The same things were measured in two ways. Each way mixes the same 13 hidden numbers, adds some noise and spreads widely along 6 directions of its own, which tell nothing about the thing.
In the rows, zero is written as 100.
Some things both ways: the first way, then the second way.
138 132 70 115 74 104 93 92 65 73 98 109 75 93 151 76 139 104 76 121 116
 80
110 98 90 90 107 115 112 92 131 103 118 102 111 95 114 101 105 80 138
 139 104 99 87 92 89 97 88 99

75 71 94 129 83 74 104 113 143 77 90 94 108 155 59 128 86 89 92 116 108
 83
80 79 67 114 88 88 80 108 116 82 101 115 98 97 81 107 99 77 72 97 120 84
 86 126 89 90 56 76

129 112 96 141 62 89 98 94 104 73 67 106 85 124 124 88 138 109 77 116
 119 63
119 121 84 81 95 125 103 99 90 93 87 105 142 60 132 117 102 96 137 118
 115 122 106 101 119 74 93 90

134 154 107 140 146 143 89 91 97 93 86 100 126 54 125 107 98 48 52 95 54
 104
118 132 105 113 105 106 99 109 102 91 133 90 125 95 115 121 100 108 122
 87 111 105 116 99 83 96 95 99

107 106 148 102 149 109 88 99 90 118 124 112 110 120 68 106 113 120 78
 97 117 141
121 124 137 90 94 113 88 106 114 102 93 79 103 96 107 107 129 83 133 66
 102 103 89 63 89 105 135 111

101 149 148 104 106 109 110 76 89 140 87 103 144 99 117 90 84 87 116 68
 100 115
107 81 145 97 110 138 91 124 100 130 118 96 62 100 72 97 105 119 78 86
 131 92 90 75 137 77 91 127

130 98 84 133 81 105 79 119 96 52 78 100 82 86 101 80 130 84 60 125 80
 74
110 82 98 78 113 107 89 88 130 91 125 112 104 112 83 96 90 77 129 124 90
 82 81 108 79 106 97 96

109 83 110 120 124 100 107 90 111 62 109 91 90 91 100 114 98 105 80 102
 84 127
99 73 73 113 126 118 93 99 93 106 97 111 91 73 74 112 94 128 44 75 144
 88 116 139 98 82 59 112

106 123 48 116 63 108 105 79 89 107 101 111 123 120 136 68 81 62 105 119
 117 76
111 74 107 124 99 129 109 112 140 106 140 92 77 126 94 107 98 100 99 114
 104 85 97 87 86 104 105 108

80 92 128 110 103 88 97 108 107 93 85 96 114 110 42 110 92 81 108 81 82
 135
89 83 134 62 115 78 124 95 78 96 91 100 95 97 75 92 132 108 80 65 114
 108 133 119 88 113 98 91

103 132 101 109 103 98 78 150 131 68 94 85 137 119 81 128 70 83 97 114
 61 101
104 77 108 92 98 99 107 94 119 99 120 112 104 102 104 126 120 71 122 97
 100 94 93 83 63 118 101 92

93 87 111 73 112 91 102 109 125 100 112 72 122 90 85 138 72 149 102 97
 71 119
106 116 115 92 91 120 99 89 107 89 99 105 104 79 112 103 130 87 111 80
 113 111 103 93 77 98 98 104

68 121 144 83 148 104 63 132 114 120 112 77 124 115 55 113 86 108 106 94
 121 88
110 113 124 100 80 118 104 114 114 96 133 109 84 120 88 103 100 99 118
 105 89 108 82 78 74 102 106 100

141 121 120 121 135 103 72 130 130 63 101 93 109 64 99 114 126 95 83 105
 80 96
122 129 108 118 103 117 115 94 106 100 109 83 129 76 117 113 119 108 134
 100 105 112 105 97 93 91 112 113

141 112 93 156 95 100 103 79 85 56 87 125 72 79 121 78 134 96 75 116 92
 72
109 112 83 88 118 99 100 74 111 88 95 100 129 82 99 105 98 98 113 110
 123 103 131 119 105 93 77 77

125 129 128 87 122 124 99 106 105 84 84 125 122 81 93 110 110 91 119 93
 95 125
91 62 118 73 110 108 118 79 128 101 91 104 89 114 91 84 124 82 90 115
 109 91 101 106 79 120 84 79

138 150 120 94 130 138 78 100 71 99 90 114 107 53 112 99 99 57 80 105 91
 103
102 94 96 74 103 99 128 106 101 95 109 88 110 105 102 82 113 102 116 114
 97 119 111 124 84 106 100 94

89 64 117 105 99 74 108 114 129 60 107 79 93 130 78 131 94 137 98 106 97
 126
93 82 85 91 86 108 101 101 104 94 89 120 112 91 105 112 110 70 111 110
 120 115 107 103 91 93 82 73

112 131 77 102 68 111 96 100 115 88 75 101 129 90 123 100 71 74 106 107
 87 52
120 103 69 112 119 117 100 96 119 92 101 113 116 77 84 113 59 120 80 121
 140 71 103 132 111 69 57 91

120 131 94 132 122 113 75 110 117 69 105 92 103 74 110 105 117 94 88 109
 99 54
103 134 107 103 97 87 100 93 118 74 95 101 118 101 97 104 102 87 120 90
 113 101 120 106 76 93 98 79

93 120 156 79 123 77 78 114 93 128 98 90 106 110 81 96 117 103 90 75 127
 126
100 97 102 91 120 115 96 105 99 127 116 93 93 79 85 92 120 113 110 119
 97 106 65 96 116 85 77 127

83 117 113 99 101 105 111 98 118 116 94 101 141 127 112 95 105 92 98 80
 102 117
120 140 98 116 98 113 94 119 102 103 93 106 117 45 104 137 100 120 120
 116 102 88 70 73 145 55 98 125

109 134 130 102 126 123 66 123 87 85 95 100 117 111 82 95 114 88 120 110
 131 99
117 135 124 68 104 103 120 118 106 96 74 99 95 73 105 98 110 110 130 92
 100 106 100 78 106 84 141 128

100 89 110 86 74 81 91 116 115 90 79 76 117 117 72 112 73 102 118 106 94
 118
110 108 121 64 101 109 114 108 100 103 86 97 102 86 111 96 124 90 136 95
 103 117 104 83 95 99 127 111

88 119 144 78 116 100 79 128 91 125 103 95 139 129 88 98 113 87 99 88
 128 120
102 93 87 86 109 117 111 97 104 96 102 108 116 83 102 101 94 101 122 114
 115 112 111 112 104 73 90 100

117 115 103 107 88 85 82 115 128 97 85 92 111 99 90 99 101 94 95 103 98
 90
95 95 115 93 100 110 94 115 102 108 102 88 86 79 96 96 145 104 103 96 74
 98 58 92 112 96 112 134

134 130 99 120 114 104 74 120 101 64 101 96 96 74 107 97 114 103 95 126
 91 76
135 132 100 111 115 121 106 97 118 96 97 95 113 58 85 115 76 132 98 91
 131 74 95 106 119 59 94 124

79 78 78 99 49 72 114 88 54 96 98 113 82 143 99 65 102 116 98 118 118
 103
111 59 102 64 130 115 120 60 109 99 99 113 90 86 64 95 90 109 81 75 145
 99 147 125 77 98 80 96

115 93 128 87 102 81 98 105 88 101 117 99 124 99 97 112 59 102 104 113
 98 100
92 78 55 89 100 125 120 96 91 98 105 88 115 81 125 87 129 94 122 115 106
 149 141 128 99 96 97 102

Other things, the second way, with their names:
(159): 102 120 93 65 92 105 90 89 100 78 102 107 119 87 101 88 107 74 149 95 98
 127 109 106 84 90 105 91
(968): 106 83 102 109 105 141 100 104 109 111 116 98 72 94 89 96 109 110 90 83
 123 111 111 97 89 88 98 126
(899): 99 61 105 96 123 126 83 85 125 122 115 102 79 110 76 89 117 90 86 116
 112 87 81 103 92 112 71 103
(83): 101 106 67 78 92 136 129 115 81 91 97 103 141 65 170 119 124 111 145 142
 81 149 127 100 127 78 114 92
(206): 110 117 89 95 108 121 79 93 104 89 87 105 89 48 83 104 110 118 78 63 113
 82 81 116 103 72 90 139
(527): 97 103 96 90 110 99 89 95 110 88 88 114 98 90 96 114 114 95 95 87 100 95
 105 103 78 107 95 91
(687): 111 104 85 97 87 121 124 90 96 80 78 106 107 75 92 102 103 122 93 87 101
 116 110 124 78 83 107 103
(536): 107 93 97 73 113 116 107 80 116 91 91 105 123 81 106 93 100 91 107 118
 125 92 102 119 108 83 69 82
(330): 91 81 101 82 96 116 100 93 119 85 71 111 81 97 99 101 110 96 68 77 117
 93 109 104 79 97 95 84
(229): 101 97 114 76 103 119 110 95 87 102 78 88 92 81 92 85 132 105 107 61 118
 134 133 103 98 91 120 115
(284): 109 100 108 70 108 114 134 100 103 107 85 95 112 85 115 94 118 102 137
 125 99 124 112 93 102 95 121 103
(700): 127 134 130 80 101 116 111 84 102 97 91 102 109 72 89 102 102 100 137 74
 123 117 112 80 87 84 118 113
(632): 100 94 101 76 97 112 104 84 112 90 101 103 113 105 110 96 114 83 123 104
 99 121 111 100 75 107 97 77
(691): 85 73 100 91 94 117 96 105 90 104 91 101 76 60 85 96 145 98 82 66 110
 109 88 103 115 80 96 134
(148): 111 113 101 81 93 123 113 89 115 97 86 100 107 61 119 107 125 97 126 106
 89 107 77 82 101 84 112 118
(440): 87 67 89 98 82 137 115 108 95 97 118 101 87 88 128 108 150 112 84 110 68
 122 92 101 99 106 97 108
(480): 99 78 108 89 93 121 119 95 96 101 89 87 81 75 96 86 156 108 88 71 90 115
 88 110 84 106 117 133
(41): 88 106 107 93 84 103 89 113 135 94 100 106 78 102 100 84 127 66 107 130
 90 82 49 86 100 100 84 101
(908): 115 83 96 97 94 113 120 99 111 99 114 107 114 100 90 109 91 98 116 132
 105 102 100 104 101 95 93 86
(886): 104 131 70 94 104 87 88 94 117 80 88 122 126 87 85 105 71 91 106 133 118
 87 90 122 102 80 53 65
(862): 124 110 80 100 109 131 99 87 116 102 96 106 124 74 101 109 82 102 125
 128 123 103 104 104 115 72 84 97
(221): 91 107 86 87 101 104 108 110 117 78 86 115 101 91 106 93 101 96 101 122
 102 92 95 120 94 84 93 95
(182): 108 69 113 107 117 140 122 111 87 122 110 96 92 91 107 117 119 134 80 86
 122 119 132 102 95 101 106 115
(566): 112 110 65 131 101 106 100 106 136 84 142 107 111 96 91 106 73 107 94
 158 100 64 66 131 104 86 52 96
(521): 80 100 89 92 87 97 87 88 126 77 95 124 117 100 110 117 111 67 140 135 75
 107 88 82 96 87 95 65
(824): 107 96 103 98 84 125 114 89 105 84 119 105 119 100 127 123 124 105 108
 110 79 114 108 98 75 113 97 75
(910): 100 137 94 70 102 71 104 81 108 66 63 107 135 77 96 99 103 83 134 96 101
 107 115 115 87 87 104 75
(501): 95 96 111 101 115 113 82 103 95 98 89 110 80 76 72 111 113 120 77 54 113
 95 107 104 98 80 105 125
(12): 115 122 104 114 94 132 99 90 122 91 91 94 98 62 93 105 107 114 105 99
 113 92 90 91 130 60 98 122
(38): 121 95 108 118 99 140 120 79 124 86 130 101 105 103 103 109 97 112 109
 103 112 102 128 108 75 98 102 100
(488): 97 79 87 99 118 100 103 91 103 99 96 95 114 81 98 109 126 97 101 90 109
 100 115 121 95 98 97 104
(47): 120 146 80 108 100 90 98 98 116 82 91 98 141 65 101 120 81 90 151 111
 120 99 105 98 114 60 98 93
(519): 111 116 133 84 111 86 97 95 118 91 89 103 113 109 70 93 83 78 119 83 141
 84 111 104 84 86 97 81
(377): 111 131 106 80 88 109 119 99 94 91 76 100 125 71 120 98 120 97 123 110
 110 121 99 99 104 87 96 91
(784): 107 133 87 99 106 82 94 98 104 87 70 98 130 52 89 107 103 88 115 89 131
 90 93 117 116 66 85 101
(81): 108 103 90 105 100 115 97 93 117 105 97 97 91 91 65 84 101 100 121 112
 97 110 81 102 92 88 103 117
(216): 112 107 123 80 118 122 87 126 87 114 86 97 87 74 91 101 117 122 97 71
 106 97 83 96 112 83 121 140
(426): 101 81 106 98 87 131 113 79 123 92 126 96 83 98 109 96 144 89 102 100 78
 106 86 98 64 120 101 114
(876): 96 123 113 107 108 101 81 89 114 91 74 100 92 69 74 105 120 106 100 70
 104 92 89 89 110 69 106 118
(783): 105 102 102 94 117 102 91 112 125 107 99 108 97 109 88 105 82 95 93 119
 129 78 97 94 106 93 75 79
(956): 91 77 91 106 104 116 112 107 107 106 120 112 83 93 110 115 128 98 91 100
 103 107 99 98 68 112 89 111
(513): 104 77 89 107 103 115 91 101 121 93 103 114 94 115 76 109 81 94 96 98
 121 94 117 108 85 94 96 82
(369): 108 86 99 92 116 129 112 112 93 116 96 93 82 54 91 99 120 136 66 90 115
 87 79 112 132 73 87 145
(23): 122 142 124 103 94 120 132 113 89 110 108 84 116 63 125 118 135 124 158
 108 75 138 99 60 116 82 145 136
(465): 104 102 117 96 112 107 116 113 98 104 130 94 107 95 102 99 113 108 117
 109 110 103 104 106 105 90 94 112
(797): 108 69 95 90 136 111 80 96 108 111 73 93 102 90 61 90 86 110 69 82 143
 74 105 136 117 82 79 101
(4): 105 90 101 115 96 118 94 95 125 109 113 86 85 96 86 95 126 83 119 93 106
 109 94 84 92 99 110 119
(917): 104 93 99 100 82 118 107 96 115 95 104 103 108 90 106 110 116 77 133 107
 104 117 104 85 97 90 107 94
(833): 113 102 96 88 108 129 107 96 112 102 116 107 104 85 104 102 96 114 104
 133 98 93 79 104 107 85 76 105
(765): 102 86 88 87 110 106 111 116 94 106 86 91 114 95 103 98 108 115 85 123
 101 99 88 125 115 96 83 89
(177): 96 80 108 97 98 125 108 92 125 86 98 100 86 115 95 82 115 101 80 107 103
 92 106 117 87 102 92 88
(539): 98 106 68 92 95 119 83 106 91 74 114 108 104 83 87 84 96 110 95 97 101
 108 100 147 106 74 80 109
(15): 105 116 83 88 88 107 105 93 126 79 83 98 120 94 116 100 101 78 137 113
 105 116 119 94 98 85 108 75
(599): 106 82 111 105 94 126 106 69 115 101 84 85 101 82 86 100 132 94 102 71
 114 116 111 94 92 94 106 104
(916): 110 105 65 92 92 120 130 95 100 96 146 95 152 89 139 106 104 100 152 177
 79 131 99 114 114 91 68 76
(567): 85 88 75 92 94 117 104 88 105 79 92 123 100 90 107 105 114 103 76 117
 102 109 114 123 93 97 66 76
(839): 120 101 105 106 111 118 98 105 118 105 109 96 124 89 120 128 99 96 116
 107 120 86 101 88 104 90 97 93
(245): 122 81 105 97 127 121 103 102 117 107 109 95 88 101 85 101 101 111 99 86
 114 85 114 112 77 111 122 125
(616): 107 116 99 84 100 94 89 102 135 90 87 110 106 110 81 93 71 70 133 107
 126 92 94 89 83 83 96 80
(211): 139 126 136 86 100 112 109 84 106 121 66 79 105 63 81 108 128 105 126 70
 106 107 76 62 94 101 131 124
(317): 113 95 85 85 113 125 94 108 83 103 95 106 97 57 89 100 109 128 75 90 110
 92 83 130 112 84 84 131
(520): 117 101 94 97 96 115 113 105 104 105 112 99 99 68 94 107 117 106 114 112
 97 103 85 93 113 90 103 125
(600): 113 99 99 89 73 129 104 86 106 77 97 114 131 98 117 112 97 78 119 108
 116 116 111 103 89 90 87 58
(163): 108 114 92 95 107 96 94 86 127 80 77 96 105 74 72 88 102 91 122 95 104
 84 97 116 103 76 117 116
(920): 129 131 71 122 80 132 102 88 128 83 129 101 132 81 120 125 84 95 149 129
 92 110 84 88 87 77 96 98
(860): 73 104 67 79 122 71 65 100 109 87 54 105 125 63 93 95 116 66 123 108 109
 93 95 119 134 65 90 92
(851): 134 92 117 104 98 134 136 77 105 111 117 93 92 61 85 114 124 133 94 89
 98 101 89 94 87 101 108 138
(588): 104 66 115 99 100 126 130 103 105 100 106 93 98 117 107 114 109 114 100
 88 108 121 148 93 86 105 126 89
(384): 94 80 63 75 101 115 106 98 89 74 84 118 128 87 120 110 103 118 78 122 83
 105 100 148 90 98 74 67
(383): 117 132 136 93 93 102 97 113 130 103 111 76 94 104 87 73 116 76 138 104
 105 90 62 81 101 95 113 118
(794): 111 111 100 98 104 97 102 97 121 81 105 97 114 105 88 99 90 88 122 102
 120 96 130 111 97 94 104 82
(451): 103 140 91 98 103 91 107 82 102 75 70 101 113 40 87 101 122 107 116 80
 105 103 103 117 102 66 107 128
(158): 113 125 91 94 88 120 91 87 107 78 84 100 127 52 115 114 119 107 114 105
 81 94 71 103 123 73 98 106
(909): 120 98 86 119 99 119 87 94 124 86 114 109 115 78 75 116 78 107 94 116
 112 63 68 120 115 69 75 103
(805): 104 94 71 94 100 112 88 86 120 93 115 122 122 104 101 112 83 77 127 146
 107 109 102 102 94 97 64 60
(310): 119 116 86 127 112 112 90 106 118 96 113 113 109 67 73 122 68 114 98 107
 130 67 81 111 117 56 77 121
(338): 111 76 94 119 100 126 110 91 105 98 129 93 101 104 82 115 102 121 96 86
 103 113 125 109 86 96 102 103
(756): 84 72 81 96 108 103 68 96 136 85 105 114 95 96 85 102 100 79 72 116 106
 56 66 119 110 88 53 85
(643): 102 82 90 77 131 118 113 91 86 109 118 102 105 85 108 102 120 115 102 98
 111 120 133 121 85 109 90 109
(651): 125 125 94 114 100 124 109 78 100 112 105 92 111 50 89 116 117 115 131
 92 114 128 104 80 107 78 100 128
(626): 94 110 116 77 103 99 97 82 111 100 76 92 105 83 84 79 133 79 138 105 94
 120 93 87 109 88 109 105
(250): 116 72 105 110 98 146 119 116 87 102 119 97 84 105 80 91 83 131 56 64
 157 106 135 139 88 81 84 111
(155): 89 91 100 104 95 85 115 79 127 79 79 107 98 110 85 108 118 80 108 81 109
 111 138 98 59 112 113 73
(875): 87 105 81 89 103 108 88 82 119 90 89 123 120 80 102 111 96 87 121 143
 101 105 93 92 124 68 64 72
(673): 98 112 91 101 85 111 117 114 100 94 128 94 112 90 131 106 133 90 133 112
 90 129 103 97 84 102 100 105
(122): 98 93 105 95 91 116 110 98 110 95 83 94 95 79 102 98 135 92 116 89 98
 114 106 93 102 88 125 116
(270): 99 101 117 104 112 107 79 100 131 114 123 91 68 108 60 80 113 83 109 95
 110 87 66 84 86 99 88 126
(652): 95 80 90 102 102 107 102 113 100 98 104 95 95 83 98 111 125 111 87 87 91
 98 93 111 101 95 103 117
(293): 123 142 121 101 91 111 106 74 143 91 115 86 120 102 110 104 106 74 174
 113 100 117 110 58 86 95 120 90
(436): 121 71 100 99 99 158 114 103 104 112 124 99 78 74 89 91 107 125 76 99
 115 90 73 118 99 86 87 143
(852): 104 118 79 100 88 100 122 105 107 79 118 100 143 90 135 116 115 92 149
 152 71 118 109 106 108 95 103 77

Some of these things the first way, each followed by its name:
94 86 76 112 48 73 91 107 122 83 75 71 94 113 87 99 107 93 96 99 103 77 -> (519)
97 92 43 75 56 105 125 77 91 111 104 97 107 84 162 81 101 106 75 101 95
 82 -> (451)
98 124 94 98 79 110 118 88 89 121 101 122 128 130 146 79 107 89 84 101
 122 88 -> (917)
96 123 122 81 117 140 118 82 102 124 80 126 143 110 104 120 108 86 102
 81 115 113 -> (41)
111 126 110 82 88 99 104 79 79 129 109 102 119 92 135 85 73 106 102 99
 117 80 -> (229)
112 76 149 91 128 91 95 104 79 99 147 96 108 108 89 105 130 128 77 82
 113 159 -> (860)
128 111 53 108 57 96 110 79 87 87 117 102 101 87 153 82 95 98 76 106 84
 88 -> (488)
111 120 105 109 94 101 92 118 126 98 88 104 136 107 83 113 86 97 106 105
 82 89 -> (756)
117 149 109 76 96 103 87 94 49 130 125 105 99 71 132 84 112 112 73 89 98
 97 -> (916)
95 123 140 90 104 142 106 78 82 139 84 140 141 122 100 94 110 81 72 77
 121 89 -> (317)
122 108 86 101 101 105 119 74 89 96 113 110 99 76 154 86 87 96 69 112 88
 104 -> (4)
97 100 73 98 96 101 106 76 98 107 126 75 98 84 147 77 93 121 78 96 97
 100 -> (501)
135 159 115 106 138 117 78 117 108 86 91 89 119 51 144 85 110 74 90 99
 79 110 -> (23)
139 148 120 114 119 128 92 86 70 104 109 112 121 99 145 77 128 97 93 102
 124 109 -> (83)
103 126 136 107 130 87 99 112 103 95 95 117 108 100 120 95 105 99 78 107
 100 87 -> (651)
123 112 91 82 96 122 91 107 82 100 125 117 116 72 130 81 103 100 85 114
 100 71 -> (163)
80 81 93 116 101 80 95 111 144 93 88 96 110 138 54 99 103 110 106 107
 109 103 -> (824)
88 49 70 103 55 62 100 121 140 72 98 82 91 112 71 102 98 129 89 117 80
 91 -> (909)
123 129 94 96 123 115 88 108 128 73 97 91 115 85 105 118 59 116 130 130
 91 89 -> (330)
95 131 146 90 122 118 114 97 80 136 111 126 146 127 116 106 105 100 82
 88 110 120 -> (691)
116 102 84 103 81 75 82 106 98 74 103 79 64 89 101 88 122 147 101 114
 110 86 -> (833)
111 116 122 68 97 91 103 100 112 120 84 99 120 72 126 88 94 96 99 88 96
 105 -> (626)
118 143 115 116 108 98 73 107 108 70 103 84 106 89 94 113 79 104 126 103
 101 72 -> (783)
105 60 104 109 74 63 102 95 97 71 109 96 67 122 96 87 129 148 95 113 127
 94 -> (862)
114 111 126 110 113 97 87 123 130 88 92 91 145 122 66 121 88 87 109 96
 78 140 -> (839)
95 120 134 76 114 118 89 97 82 135 132 94 136 99 91 122 62 110 104 94
 113 89 -> (250)
121 127 92 106 123 113 103 89 115 97 99 100 107 67 153 77 115 97 81 101
 96 93 -> (876)
114 128 132 78 88 84 78 130 104 109 92 97 132 105 72 118 91 123 127 99
 98 96 -> (536)
93 94 96 110 68 82 101 103 123 97 91 105 98 143 94 99 116 137 95 112 128
 65 -> (600)
115 123 103 113 101 122 107 90 95 90 59 109 100 86 141 83 124 79 63 102
 93 96 -> (700)
135 115 73 131 95 74 84 106 98 57 103 91 63 72 130 75 120 122 90 137 96
 68 -> (293)
107 113 114 125 128 93 76 135 134 51 98 78 113 118 77 127 102 97 106 113
 98 98 -> (956)
111 107 120 87 104 122 108 74 65 131 96 122 105 90 103 100 128 92 69 84
 116 124 -> (383)
118 122 79 106 94 104 102 64 56 102 138 99 78 94 171 67 116 133 81 114
 137 70 -> (968)
91 83 51 102 44 60 98 108 105 87 105 68 95 118 115 91 80 105 89 120 98
 76 -> (47)
97 93 90 104 84 82 111 92 104 113 102 116 108 127 110 77 124 124 111 112
 137 89 -> (12)
84 73 95 90 70 74 104 99 102 113 119 105 113 154 90 83 109 120 113 108
 146 102 -> (122)
59 85 87 65 75 97 115 78 108 128 90 89 110 112 99 103 73 103 97 80 111
 92 -> (886)
107 83 81 89 77 84 93 95 124 91 107 93 105 96 84 98 88 131 135 112 120
 74 -> (177)
84 102 132 43 91 95 91 121 95 136 113 98 140 121 68 123 67 132 115 99
 107 105 -> (436)
102 126 114 80 97 123 115 73 89 124 90 118 111 105 124 102 119 111 96 83
 128 101 -> (377)
80 91 68 96 75 72 95 109 122 97 113 74 97 130 122 72 118 130 102 104 128
 90 -> (521)
120 133 129 96 128 103 72 124 113 93 91 95 115 85 90 107 85 99 102 114
 93 89 -> (632)
110 146 116 91 106 118 93 101 59 110 130 126 114 98 126 91 100 113 86
 104 104 78 -> (520)
73 87 92 97 84 84 103 91 99 124 118 101 128 159 82 65 82 83 131 102 145
 129 -> (588)
